The rows of a group lie close to one hidden flat surface of 10 dimensions, which passes through zero. Surfaces can cross.
Known rows, each followed by its group:
[ 18 -22  22 -26  35 -11  -9  -4  -9 -12  -8  -5   2 -26 -37 -34  13  -4
 -32  21  -5   7   7]
guso
[ 26  -2  -2   0   5 -17   2  -6  24 -27  11  46 -19 -15  -7  47  38  43
  -6  19  11 -16  37]
Fupa
[-12  30 -20  15 -16  26   7  -6  22   4  10 -22  15 -20 -30   4  -7   1
  -4  25 -24 -18  17]
guso
[  5   6  26  18 -25 -16  -1  12  28  37   1  33   1 -22  34   3  17  -9
  26  10  34  -5  -6]
gegal
[ 11  -5   7   0  20 -15 -29  28  -2   3  13   7  -9  16 -23  10 -34  26
   1 -61  -6   5  16]
gegal
[-33  -6   8  31 -10 -16  10  -9  -1 -11  -3  32 -46 -19  32  22   1 -32
  -1 -20  34   6 -10]
Bani
[  5  -7   2  38 -13   9  -1   0   2 -10  32 -15  21   2  10 -28  -8 -34
 -22  16  24  -5  27]
Kero
[  9  36  11 -29  -4  16  -1  10  29   7  26  17  -1  -5   9   7   7   1
  -8  15  18 -11  16]
guso
[ -7 -23  12   8  -7 -12  -1  16  -9  -1  -2  28 -18   4  -8 -32  -4   2
  32 -40  -1  20 -18]
Bani
[ -4   3 -16 -15  -3  26  18  -5  23  -2   4   1   4  23   8 -10  22  -6
  -9  41  -6 -10   4]
Bani
[-21  -6 -25 -17  15  29   0 -15 -27  -7 -18 -10 -12  17 -10   5 -13 -19
 -21 -28  -1  -5  13]
gegal
[-12  11  -3 -21  23  11 -13   2  29  -1   3   5   6 -21 -23 -10 -26   0
 -40   2 -14  -1  29]
guso
[-23 -37 -18  20  37 -36 -32  19  19  10 -14  -5  -6 -26 -22  -3  33  20
  25  16 -26  -1 -28]
Bani
[  1  -7   7  38 -20  -6  34  -7   3 -18   6 -17   2  25  14  17 -14   7
 -10  43 -17   6 -32]
Fupa
[-25  -7 -44 -20   3  32   8 -24 -14 -18 -12  -6  -3  31  35  -3  14 -31
 -11  -6  11  -3  13]
Kero
[ 10  -7 -28 -14   4  15 -19  -1 -27  11  -8  -1   6   3  -1   0  15   2
  18 -27  14 -12  20]
Fupa
[ 15 -33  14  29 -11 -52  10 -20 -19 -59   1 -34  18  46   7  -9   5  14
   8 -30 -31  32   4]
guso
[-15  30   1   9 -17  10   5  -5  36  -9  20 -16  13   4 -14 -14 -13 -15
  -7  -9 -19  -1  28]
guso
[-37  25 -31   4  -5  14  23   2  50  -4   8   6 -20  23  30  49   7   9
  -4  53 -19 -15 -24]
Kero
[ -5  29  32  13 -27  -2  14  -6  33  -6  26  17  -3 -16  12  -9 -19 -27
 -22  -1  18   5  23]
Bani
[ 27  -8   1  -9 -22  13  31 -14 -26 -11 -22  30  10  -5   6  -7 -28  26
 -11   5  -4  15   3]
guso
[-26  16  -3  17 -18   6  -1  -1  -5  29 -11  15 -17 -20  22  24 -22 -17
  10 -26  19  -4 -10]
gegal
[ -9   3 -34 -30 -10  31   2  -1   3  -8   0  40  -8  16   2 -16  10   5
  23 -38   2  -3  28]
guso
[-29  -3  10   5   5  -7   1  -7   7 -19  -1 -26   3  -5 -24 -30 -21 -16
 -10 -10 -35  19 -14]
gegal
[ 35 -10  44  -3 -17   0  10   3 -45   7   2  25  -4 -20   6 -33  -9 -14
   8  -8  43  16 -20]
Kero
[ -3  -2   1  11  -3 -25   2  12  46  21  -6  -1   9  36  20  22  20  25
  21  26 -24  -4 -18]
Bani
[  5  -4  36  29  -1 -25   6  13   4  21  -7  -4  -4 -13  -9   6 -27   9
  -8  17  -8  10 -37]
Kero
[  1 -15   1 -15   0  20  32 -20   9 -30  -3  18  -9  31  -6 -28  18 -19
 -26  14  -3   3  19]
Fupa
[ 31  12  37 -14  -9 -15   7 -11  -7 -22  16 -25  18  20 -20 -27   4  -6
  -5 -29  -6  13  23]
Kero
[ 34  -5  35  20   0 -38   8   5  -4  24 -24 -34  23  36   1  40 -31  41
 -19  11 -30   8 -25]
Kero
[ 13  20   6  -2 -17  -2   5   5   1  -5  16  16  -8 -15  11  20  12  18
  21  19  15  -2 -18]
Kero
[ 10   2 -31  19  -6  22   9 -23 -52   8 -16 -13 -14  42  32  74 -14  -3
 -20 -23  34 -24  12]
gegal
[-17 -10  -4 -66  20   2   1 -16  15 -35 -20  50 -31 -19 -46 -41  40   2
  14 -42 -23  18  28]
Fupa
[ -3  -2 -13   0   9  22  -1  13   0  28  -7 -37  26  37  23  -1 -47  -3
 -30  24 -14  -4 -17]
Bani
[  9  23 -21 -63  -3  48   4  -3 -22   0   7 -16  10  26 -17 -35  20  -7
  31 -16  -8  -4  -1]
Fupa
[ 19   8   2 -19  -5  20  17  -9   9 -23   7  12  16  -9 -26 -24  -4  10
 -20  22 -13   0  28]
guso
[-41  28 -16 -15  29  -9 -20  -7  39  -8  -2 -33 -19   5 -32  38  10  -2
  -9 -27 -42 -13  17]
Kero
[ 20   1  -7  -5 -12  15   8   0   4 -21  18  16   8  -2 -17 -15  16  17
  12  19  -7   0  15]
guso
[ 66  19   6 -28 -17   0  14 -17 -37   5  -7 -35  31  68  10  37   8  38
  14 -20  -7  -6  16]
Bani
[ 10 -25 -14  16 -23  10  18  -7 -42  -9 -12  10  13 -14  26 -24   2   1
  22  27  14  15 -32]
Kero
[ -2  14  -6  -4  -1  33   4   9  -6  11  15 -36   9  27  -9 -19 -11 -18
   0  16  -4  -8 -20]
Fupa
[-44 -11 -17   0  23  48  -6   8   8  71 -40  22 -26 -18   2  -9 -21 -61
 -42   3  35 -26   4]
gegal
[ 28  -9  -7  10 -14 -20   9 -11 -17 -18 -14  15   7  -2   7  27  16  38
  19   3  -6   3   5]
Fupa
[-35  -6 -31  -9  16  27   9  -4  15 -21  10  23 -44  28   9  13  19 -25
 -12  -1  12 -18   8]
Fupa
[-11   7   4 -28  22  40  13  12   5  10   3 -32  -5  42 -29 -25 -18 -23
 -35  24 -21  -7 -17]
Fupa
[ -5 -15 -10 -36   4  19   3  13  16  -2  -3  33  -9  33  -9 -49  24  -3
  23 -13 -12   4   0]
Bani
[  7 -37 -19   6  34  -8  -5 -21 -37 -31   0 -39  -6  20   1   7  54 -20
 -14  29  17 -15  -2]
Bani
[-14 -10 -34   1   0  26   3 -16 -34 -25   1   5 -13  18  22  15 -16 -16
 -17 -26  22  -2  15]
gegal
[-39  17  16  -3  26  -5 -14 -22 -26  -8  -3 -43 -37 -19 -20  12  -9 -60
 -26 -46  18   1  -3]
Kero
[ 12 -26 -16   0  30   2 -23   8 -20  30 -29   2   8 -21 -32   2  -4  18
 -11  -7  -4 -11  14]
Kero
[  6 -30 -20 -18  10  20   9   5 -18  -5 -18  49 -11   2   8 -18 -12  13
 -10  -6   9   5   6]
guso
[-23   7  -5 -17   7  10   0  11  65  -8  34  28 -10  12  31 -20  37 -25
 -12  44  15 -12  16]
Bani
[ 29  20  -6 -12   0  -3 -16  21   1  19  18  17  -5 -26   7  44  31  41
  34  30  22 -20 -16]
guso
[  8  11  -7 -50  17   8  14 -23 -11  10 -35 -30  -4  59   6  36  28   5
 -10  -4 -17 -10  -1]
gegal
[ 14 -12  -8 -12   9   6  -2  12  10  -4  14  25   3  26  38   3  16   1
 -11  26  28  -8   9]
gegal
[  2  26 -13 -18  -3  13  -1  19  19  17  13  18  -3  -2  30  32  -7  27
   5  39   5 -10 -25]
gegal
[ 16  -5 -10 -25  -5   1   6  14   2   2  -2  22  -1  37  10  -2  20  28
  37 -13  -6   3  -9]
Bani
[ 63   9  36  -4  -1 -31   0  -4  18   1   5  29  19 -15   7  36  12  48
 -29  29  18  -8  42]
Fupa
[-13 -41 -16 -27  31  14   5 -27 -17 -10 -47   8  -9   5 -31 -32  15 -19
 -33 -20 -14   3  30]
Fupa
[  6 -24   7  -9  23 -37 -11   3   1   5 -18 -11  -2  67  48  28   5   5
 -11 -20   5   7 -10]
gegal

New rows. What belongs after each?
[ 20  33  16 -13 -17  30  14  13  28  -2  40  19   2   9 -10 -16  -4  -3
  -7  17   9 -12  22]
gegal
[ -8  11  28  -9 -27 -26  17 -15  19   6 -10   9  -2  17  40 -14  25 -28
  22 -23  11  15  -4]
gegal
[  6 -17 -13   4   7  -6 -11 -10 -27  15 -30  -4  -3 -21 -21  12  18   8
  11 -19   0  -5   9]
gegal
[-15  36 -11   3 -38  22  16  -4   2 -11  21  16  -9 -23  26  11 -17  -8
  20   3  14   2 -13]
gegal
[-25 -38  -6  22  35 -20 -18   9   7  -7  -7  -4  -8   8  14   2 -29  -6
 -40   4  -7  10  -2]
guso
[ 21  20   1 -57  -8  27  26   5  11 -27  19  20 -13  55 -12 -10  20  22
  20  -2 -16   3  -3]
Fupa
[-11  -6  16  29  -2 -17 -17   8 -16  29 -13 -44  28 -35 -16 -24 -34  -9
   9  -6 -18  16 -31]
Fupa
[-27  52  -3  10 -10 -14   7 -10  30 -26  30 -37 -19  13  16  63   5   1
   3  11 -17  -9 -13]
Kero
[-21   7   0  11 -12  18  24 -16  14   4 -14  -4  -3 -14 -14  -2  -8 -20
 -21  25 -13  -2   1]
Bani
[  0  46  14  -7 -25  -8  16 -26  -6  17 -24 -30  13   6  25  52 -41   6
 -17 -23 -11   5   2]
guso
[ 49   6   0 -17  25  11 -25   0 -44 -25  48 -54  36  15  13   0  -4  -9
 -38  20  35 -11  25]
Bani
[ 19 -28  39 -22  11  -7  -2   4 -38  21 -26  15  -2  10   5 -38 -23 -21
 -14 -50  24  20   0]
Kero
[  2 -13 -12  13   5   4 -17  -2 -27  27 -26  14 -11 -33 -24  15   2   0
  13 -41  15 -11  21]
gegal
[ 35   7 -29  -6  -4  18 -13 -11 -36  -6  16  -2  15  -3  11  24  24   8
   6  -2  39 -22  38]
Kero
[-10  21   9 -12   2  22  -6  -2  12   7  18 -15   7 -22  -5 -35   8 -43
 -16  18  17  -8  14]
Fupa
[-36 -32 -14  43   4   0  -8  11  14  13  -5   4   3 -12  14 -25 -25 -25
 -12  14  -3   5 -10]
Kero
[-16   6  24   9   1 -17  -7  -5 -19  32 -15 -39 -12   3   8   7  19 -40
  18 -14  18  -3 -33]
guso
[ 24   6  -2 -29 -20  26  24   6  -9 -12  16  30  -4  62  32 -16   8   5
  22 -10  18   5  -2]
Bani
[-15  -6  18   3  13   5   4   6  40   4   1  -3   4  -1 -43 -43  -3 -13
 -22  16 -30   3  12]
Kero
[ -2  18 -40   4  -4   9 -10   4   5   2  11  -5  -1   8  15  54  13  28
  17  16  -1 -21   1]
guso
[-28 -13 -26   6  13  33  12 -28 -21 -10 -14 -29  -5  12   7  -7  -2 -51
 -42  19   8 -11   5]
Kero
[ 18  32 -12 -14   1 -12 -13 -10  16   1   7  -6   8 -26   8  60  28  33
   2  23   3 -19  19]
Bani
[-19 -20   3  55   0 -13 -20  15  -4  29   1 -20   9  -1  16  -5 -33 -26
 -10 -13  13  -1  -7]
Fupa
[ -7  -6 -15  17  10   7  -4  -9 -14  -1  10 -59   1   0 -42  -7  72 -28
  30  34  -5 -24 -19]
guso
[  5 -22 -28   2  27  -8 -41   1   4   3  -7 -20  33   6 -29 -21   4  10
  -7 -48 -21  -7  63]
Kero
[  9  -4  53  59 -14 -31  -2  16  17  29  11  -8  -2  37  12  10 -37 -24
 -19 -34  20   2  14]
gegal
[ 24  26  32 -41  19 -10 -20   9  -3  10   5  15 -19 -25 -45   9  15  17
  14 -45   5  -4  15]
Kero
[ 12 -30 -17 -10 -13  -6   5  16   2  13 -23  46  15  13  27 -19  -2  42
  35   0 -14  18 -15]
Kero
[  1  -5  12   1  -2 -27  -6   3  -3  -3  -1   3  -2  14  17   5  -3   4
  12 -33   1  14  -6]
guso
[-13  10 -28   7 -16  10 -10   6   5 -14  29  20  -7   1  48  12  11 -11
  23  -7  35  -8  10]
Kero
[  4  46  23 -45   2   4  18  -7  24 -13  11   4 -29 -14 -46  25  31  23
  13  21 -26  -7 -19]
Kero
[ 15  63  40 -15 -16  13  -6  25  83   4  78  10  12 -30 -35 -36  21 -13
   4  37   6 -17  39]
guso
[ 11  -7  22  15  12  -6  10 -13  -2   8 -15 -53  20  44  -9   5 -25 -17
 -52   5 -15  -1  11]
Kero
[-26   8  -7   2   9 -10 -13   5  24  21 -18   9  -4 -39  -9  17  -9  11
   1  -3 -18  -3  -1]
Bani
[  8  -8 -20   2   3   4   2 -15 -13  -2 -12   5   3  -1  14  23  13   2
 -14   7  15 -10  22]
Fupa
[ 17  35  16  16 -51  18  44 -16  22 -19  32 -14  20  33  22  -3 -10 -15
 -14  29   2   3  15]
guso
[-16   9 -28  12  14  -3 -14 -34 -59 -12 -16 -63 -11 -26 -10  58   4 -13
  -7 -16   5 -12 -11]
Kero
[-13   0  -3  22   0  -8  -8   4 -21   2  -1   4 -12 -27  20  29 -28  -1
  -8 -10  20   4 -17]
Bani
[  7 -16 -15   9  19  16 -15  18  -5  37  -8  20  -8 -10   2  19  -3   6
 -14  13  29 -23   8]
gegal
[-52   8  -1 -15  26   2  -4  -4   7  13 -24 -16 -28 -12   8  10 -24 -31
 -27  -2  -8   7 -30]
Fupa
[ -4   5 -43   9  14  -5   2 -27 -26 -11 -29 -48  13  11  14  82 -19  35
 -35  30 -25 -13  -7]
guso
[-43   7 -44  -1  -9  18  -2   0   9 -14  10  26 -26 -23  30  14  20  -6
  30  12  11  -6 -18]
Kero
[ 14 -10 -41 -25   3  -6 -21 -29 -49   9 -41  12  14 -34  25  26  32  16
  24 -37  25  -6  30]
Fupa
[ 25   2  40   0   8   2   3   1 -21  14  -2  -6  -6 -41 -54 -17  -1  -6
 -14  15   7  -3  -8]
Kero
[ -2  13  -2 -47  -5  12  16 -14  11 -29   0   9  -6  10 -20 -33  31  -1
  19 -12 -26  12   5]
Kero
[  0  -4  11  20   6 -33 -21  25  11  12   4  -4   5 -18   1  18 -24  33
  14   1 -15  10 -24]
gegal
[-30   8   0 -28  41  11 -13  20  24  17  -9 -29  -2   6 -43 -15 -42   5
 -29  12 -48   4 -27]
gegal
[  3 -17  -5 -22  42  -7 -35   0 -36  -2  -2 -25   2  10   5  -5  -7 -21
 -26 -40  26   2  19]
Bani
[-41 -19 -14 -25  14  14   1  -8   4 -21  -8  13 -11   5  22 -47   0 -44
 -17 -13   3  18   2]
gegal
[  3  13   8 -45 -15   9  21 -16 -21 -20  -3  19 -17  14  21  -9  19  -6
  23 -13  13  13 -18]
Kero
[ -1  20   6  -3  -4   4  19 -14  45   1   9 -20  15  23   6   6  26 -13
 -27  47  -8 -15  21]
Bani
[ 30 -14  17  -3   9  13   0   0 -18  14  -4   1  10  -3 -22 -24  -3  -9
 -24   6  14  -8  20]
Kero
[  7 -20  34   1   0 -13  11  -2 -42  16 -33  -1 -10 -19  -7 -17 -22  -6
   0  -7   6  21 -45]
Kero
[-33   7  14  36 -11 -23 -16  23  19  11  19  -3 -11 -15  11 -11 -27 -14
  28 -24  -2  15 -29]
Fupa
[  3   3 -25  -7  -7  12  -5   3 -20 -36  21  18  -7  -5   4   4 -15  14
  10 -24  11   3  13]
gegal
[ 35 -19  21  58   1 -47 -12   9 -15  19  -5 -30  15  15  -3  46  -8  31
  -2  -6   0  -4  -3]
gegal
[-20  -6 -16  -6  31  20  -9  -9 -11  18 -22 -28  -5 -21 -22   5   2 -19
 -36  34  -5 -14  -9]
guso
[-30 -18 -13  21   3  -3  -2  -6 -43   4 -24  -4 -21 -39  16   7 -13 -19
  15  -5  13   8 -45]
Kero
[ 10  21   4 -42   9  12  10 -20  -6 -23  -2 -20  -3  -4 -45  -4  33   5
   1   0 -21  -4  16]
Kero
[ -3  25  37 -40 -17  -8  11   0  15   2   3  12   8   2  19 -39 -13 -14
  14 -26  -3  28 -11]
Fupa
[-35 -34 -22  49  11 -13 -23  14 -19   9 -14   7  -8 -44  17   5 -36  -9
  -7  -3  15   4 -23]
gegal
[  8 -18  19  23  14 -23 -17  18   4  -7  14  -7   5   1 -24 -13 -22   8
 -10 -18  -9   8   8]
gegal
[-31   0 -15  17 -10   6   6  -5  20 -23  15  -6   1   2  11 -26   1 -28
   0   8  -6   7   2]
Kero
[ 19 -37  11  44 -12 -12 -14  18 -30  16   0  20  18 -40   7 -38 -22   2
  15  -2  31  12 -12]
Kero
[-13 -23  18  19  20 -44 -24  21  25  27 -11 -18   8  40  20   2  -4   0
   5 -28 -13   6 -10]
Bani
[  3  14   0  17  -6  -8  -5  11   2  16   8  -5   0  -9  16  34  -3  13
  12  21   9 -10 -18]
guso
[-10  -6  15   4 -18  17  33 -14  11   0 -19   5   1   4 -42 -49   1 -18
  -2  -7 -28  11   5]
Bani
[ -5 -14  -7  -4  35   5 -21  14  25 -17  31 -11  -2  -8 -35 -29  46 -11
  -7  39  -2 -15  14]
guso
[-33  -8  -5 -20   1  -3  12 -18   9 -27 -14 -11   5 -34  -9 -54  23 -23
  10  23 -30  22 -21]
gegal
[ 15  -5   5   4   7 -44 -29  37  14  -2  24  25   1  22  49  34 -16  50
  22 -21  11  11 -16]
gegal
